There are 3 ways to turn a row about zero (a turn may also mirror it). The second row of each pair is the first, turned, with some noise. The first 27 pairs use one turn. New pairs use 3 turns, one after the other, and a turn may come again.
Known pairs, each followed by its turns in order:
[ 0.05  2.10 -1.18  0.94 -2.21 -3.39 -1.39  1.38]
[ 1.05 -1.27  3.53  0.08  1.32 -0.81 -2.68 -0.24] : puve

[-0.53 -1.26  1.73  1.80 -1.12 -1.33  2.03  1.88]
[ 1.37  0.22 -0.04 -1.70  3.00 -0.52 -0.77 -1.89] : vokev

[-1.47 -1.09 -1.21  1.09  1.25  1.80  2.75 -1.61]
[-1.95 -0.88  2.77 -1.12 -0.38  1.79  0.80 -1.93] : vokev

[ 0.11  0.17 -0.79  1.90 -2.50  0.92 -2.16 -4.04]
[-0.15 -1.43 -4.68 -2.12  0.97 -1.68 -1.40  0.95] : komak

[-3.16 -1.96  1.47  3.15 -0.58  0.50 -2.12  0.35]
[-0.97  0.66 -2.19 -2.23  1.15  2.26 -3.63 -1.46] : puve

[-2.11 -1.86  3.10  0.65 -0.09 -4.21 -0.10  3.77]
[ 4.04  0.22  0.43 -0.69  4.48 -3.36 -0.72 -0.12] : vokev

[ 1.67 -1.57  3.45  0.31  2.80 -0.36  2.80 -3.25]
[-2.61  0.03 -1.24  2.89 -4.57  2.45  1.64 -0.39] : puve

[ 0.05  0.93 -2.45 -0.37  2.77  2.26 -1.02 -0.37]
[ 1.06  1.33  0.35 -1.30  1.64  1.83  0.25  3.25] : komak

[-1.56  0.78 -2.74  0.26 -0.53 -2.98  0.25 -2.33]
[-0.47  0.24 -1.63 -1.93  1.55  1.81 -2.44 -2.15] : komak

[-1.91 -0.62 -2.16  1.99  4.16  1.79 -1.21 -2.12]
[ 3.28  1.24 -2.36 -0.86  2.05  3.23  0.93  1.81] : komak

[-0.11  2.24  2.43  0.08  0.51  1.66 -0.85 -0.93]
[ 0.73  1.24 -0.21 -1.95 -0.77 -2.09  1.93  0.96] : komak

[-1.41  0.85 -1.50  2.39 -0.51 -0.24  0.88  0.00]
[ 0.36 -1.40  0.20 -1.83  1.42  2.25  0.51  0.24] : vokev

[-0.36  2.65 -0.63  1.31 -0.57 -1.36  1.06 -2.60]
[ 2.48 -0.93  1.46  2.02 -0.26  1.60 -0.36 -1.65] : puve

[ 2.80 -3.17  1.24  2.32  0.09 -1.36  1.50  2.51]
[-1.53 -0.11 -0.47  5.21 -2.20  0.78  0.45 -0.57] : komak

[-1.40  0.26  1.45 -2.27  0.59 -1.14 -3.64 -2.19]
[ 1.19  0.73 -0.41 -1.47  3.67 -2.40  1.24 -1.73] : komak

[ 1.52 -0.77 -1.85 -0.37 -1.73  1.20 -0.36  2.64]
[ 0.42  1.47 -0.89  1.70  1.09  2.19 -2.38  0.45] : vokev

[ 1.14 -0.32  0.32  1.54 -0.89 -0.04 -0.54  0.49]
[-1.12 -0.42 -1.29  0.84 -0.53 -0.39  0.75  0.45] : komak

[ 1.31 -1.86 -0.10  3.12  2.33 -1.43 -0.15  0.61]
[ 2.87 -1.71  0.91 -1.28 -0.85  0.03 -2.38 -1.73] : vokev

[ 0.75 -0.59 -4.37 -1.09  3.36  0.60  1.52  2.25]
[-0.96 -2.83  2.96  3.14 -0.05  1.90 -2.97  0.23] : vokev

[ 1.94 -3.06 -0.03 -2.57 -0.75  0.99 -1.49 -1.67]
[-0.60  3.71  0.92  0.86 -2.52 -0.82 -1.22  0.42] : vokev

[ 1.77 -0.40  1.77  1.43  1.28  1.39 -0.51 -1.82]
[-1.42  1.29 -0.41  0.91 -0.59  2.86  1.05  0.78] : puve

[-2.34 -2.25  3.57  0.78  0.76  1.98  0.08 -1.49]
[ 1.17  1.91  1.82 -0.81 -0.48 -1.01  3.47 -3.16] : vokev

[ 1.57 -0.73  0.21  2.13  1.50 -1.47  0.26 -1.46]
[-0.84 -0.86  0.20  2.33 -0.77  1.80 -1.13  1.32] : puve

[ 0.66 -3.21  2.95 -0.51 -0.53  0.73 -1.49  0.92]
[-2.99  2.30 -0.52 -2.15 -1.37  0.33 -0.90  1.32] : puve

[ 0.49 -0.29 -0.40  2.03  0.43  1.53 -0.04  0.83]
[-0.51 -0.75 -0.56 -0.70  1.20  1.82  0.29  0.90] : puve

[ 1.49 -0.10 -1.55  1.67  1.19  0.52  1.25  4.49]
[-1.99 -0.40  1.63  2.18 -1.61  3.28  1.12  1.41] : komak

[ 0.45  0.56  3.24 -0.53  3.95 -1.70 -1.09 -2.15]
[-3.22  1.78 -0.32  4.50 -0.73  0.69 -0.10 -1.45] : puve

New pairs, each followed by its turns in order:
[ 0.76  2.22 -0.12 -2.65  1.06  3.06 -0.85  0.20]
[ 0.08  2.86 -1.96 -0.78  0.03 -0.08  1.34  3.06] : vokev puve puve

[ 1.66 -0.44  0.38  0.37  2.30  0.47  0.95  1.69]
[-0.60  2.20 -0.21 -0.45 -1.76  0.84 -0.32 -1.96] : puve komak vokev

[-0.46  1.35 -0.19 -3.84 -0.71 -1.33  0.36  1.29]
[ 0.86 -1.00  2.20  3.21 -1.91  0.18  0.53  0.15] : komak komak puve

[-1.01 -1.50 -1.01  1.02  0.10  0.12 -1.57 -0.54]
[ 0.88  0.12  1.40 -0.66 -1.31 -1.23 -0.27 -1.04] : vokev puve komak

[ 2.12  1.63  2.43 -1.43 -0.01 -2.16 -1.23 -0.66]
[ 0.58  2.01  1.22  0.55  0.15  1.28 -3.67 -0.21] : puve vokev komak

[-0.11 -1.38  2.91  1.71 -3.02  0.13 -0.95  1.13]
[-1.53  0.33  0.27 -1.40 -3.52  2.62 -0.01 -0.87] : puve vokev komak

[-0.24  1.93 -1.79 -4.70  0.18  0.70 -0.05  3.47]
[-0.66  3.76 -2.62 -0.15 -1.78  1.23 -3.07 -2.70] : komak vokev komak

[ 1.58  2.26 -1.02  0.13 -0.05 -1.54  0.23 -1.42]
[ 1.90 -2.18  0.75 -0.93 -0.68 -0.43  0.85  0.85] : puve puve komak

[-1.57  0.75  0.10 -3.22  0.61 -0.91  1.22  2.18]
[-1.27 -1.48 -1.90 -2.30  0.66 -1.56 -2.09  1.68] : komak komak vokev

[-0.01 -1.21  0.90 -3.05 -1.59 -1.34 -2.59 -1.48]
[ 1.12  1.27 -1.54 -0.75 -1.84 -0.23 -0.11 -3.79] : vokev komak puve

[-1.15  0.27 -3.11  0.49  1.79  0.39  0.13 -3.04]
[-0.32 -0.61 -1.66  3.13 -1.02 -1.36 -1.45 -2.15] : vokev komak komak

[-0.15  1.24  1.04  1.65 -0.30  2.29  1.50  0.33]
[-0.71  1.82 -0.78  0.94  0.72 -2.60 -0.90  0.37] : komak puve vokev

[ 0.91 -0.24  0.86 -0.72 -0.56 -1.48  3.49 -0.40]
[-1.18 -1.94 -0.82  2.18 -0.70 -1.09  1.18  1.61] : puve vokev vokev

[-1.50 -2.58 -0.40 -1.47  1.22  1.44 -0.19 -1.19]
[ 0.61  1.54  0.53 -0.76  0.62  1.61 -3.05 -0.51] : vokev vokev komak

[ 1.71 -1.19  0.11  1.73  1.31 -0.11 -3.03  0.22]
[-0.23 -1.19 -1.29 -0.53  1.42 -1.45 -3.22 -0.87] : vokev komak puve

[ 4.75  1.65  0.94 -1.97  0.99 -2.16 -1.43  1.15]
[ 3.24  1.26 -4.84  0.02  1.74 -0.73 -0.56  0.13] : komak puve komak

[-1.25  0.45 -3.67 -2.12  0.04  3.37 -0.65 -0.33]
[ 2.03 -1.60 -2.51 -3.69 -2.04  0.56 -0.79 -0.61] : komak vokev vokev

[-0.25 -1.56  2.86  0.33 -2.82  1.56 -0.07 -0.94]
[-0.36  0.61  2.09  1.52  1.78 -1.35  0.53 -2.80] : puve komak komak

[-2.14  0.13 -1.52 -0.30  2.07 -0.09  0.05 -0.29]
[ 0.17  0.55 -1.19 -2.82  0.44  0.69 -1.22 -0.59] : vokev komak vokev

[-2.22 -2.11  1.85 -0.52  3.90  0.66  0.88  0.19]
[ 0.39  1.63  0.53  3.63  1.87 -0.62  1.12 -2.89] : puve vokev vokev

[ 0.13  2.81  1.09 -1.04  0.55  3.15  1.33 -0.72]
[ 3.77 -0.95 -0.08 -1.33  0.78 -0.53 -0.49 -2.17] : puve vokev komak

[-1.69 -1.65  0.35  3.00  2.53 -1.58  2.96  0.80]
[-2.39  1.62  2.67 -1.89  0.61  0.95  3.21 -1.69] : puve vokev puve

[ 3.65  1.81 -0.80 -0.85  2.05  0.10 -0.78 -5.04]
[ 1.75  3.54  4.61 -1.67 -2.40 -1.47 -0.59  0.73] : vokev komak vokev

[-0.33  1.50  0.24  0.29  2.20  1.15  1.41  2.53]
[ 2.74 -0.53 -0.14 -0.66  0.51 -0.22 -1.60  2.25] : puve puve puve

[-0.71  2.59  1.02  2.19 -0.93  3.03 -0.67  3.07]
[-0.04 -0.82  1.36  2.51 -2.01  2.89 -1.39  2.81] : vokev puve komak

[-0.73  1.60  0.89 -1.53  2.54  1.96  0.64 -2.72]
[ 2.36  2.10  1.13 -2.49  2.09 -1.53  0.59  0.51] : puve komak puve

[ 2.61 -0.76 -2.68  0.27  1.01 -0.16  3.80 -0.37]
[ 1.92 -1.10  3.10  1.83 -0.93  2.33 -1.70 -1.59] : komak komak komak

[-0.03 -1.57 -1.91  3.37  1.35  1.21  0.85  3.62]
[ 1.93 -0.93  4.21  0.66  1.01 -0.17 -2.61  2.26] : komak puve komak

[ 0.87 -0.22  3.77 -0.11  1.81 -1.25  2.76 -1.14]
[ 2.12  2.11  3.74 -1.80 -0.69 -0.31 -0.63  1.28] : puve vokev komak

[ 1.41  1.79 -2.07  1.32 -4.84 -0.55  0.11  1.95]
[ 1.02 -2.08  0.75 -1.61 -0.18 -1.38 -1.45 -5.14] : puve puve puve

[ 0.18 -2.48  1.96  1.77  0.48 -1.00 -2.86 -0.52]
[-0.90  0.29  0.56  0.73 -3.56 -2.18  1.81 -1.42] : vokev puve komak

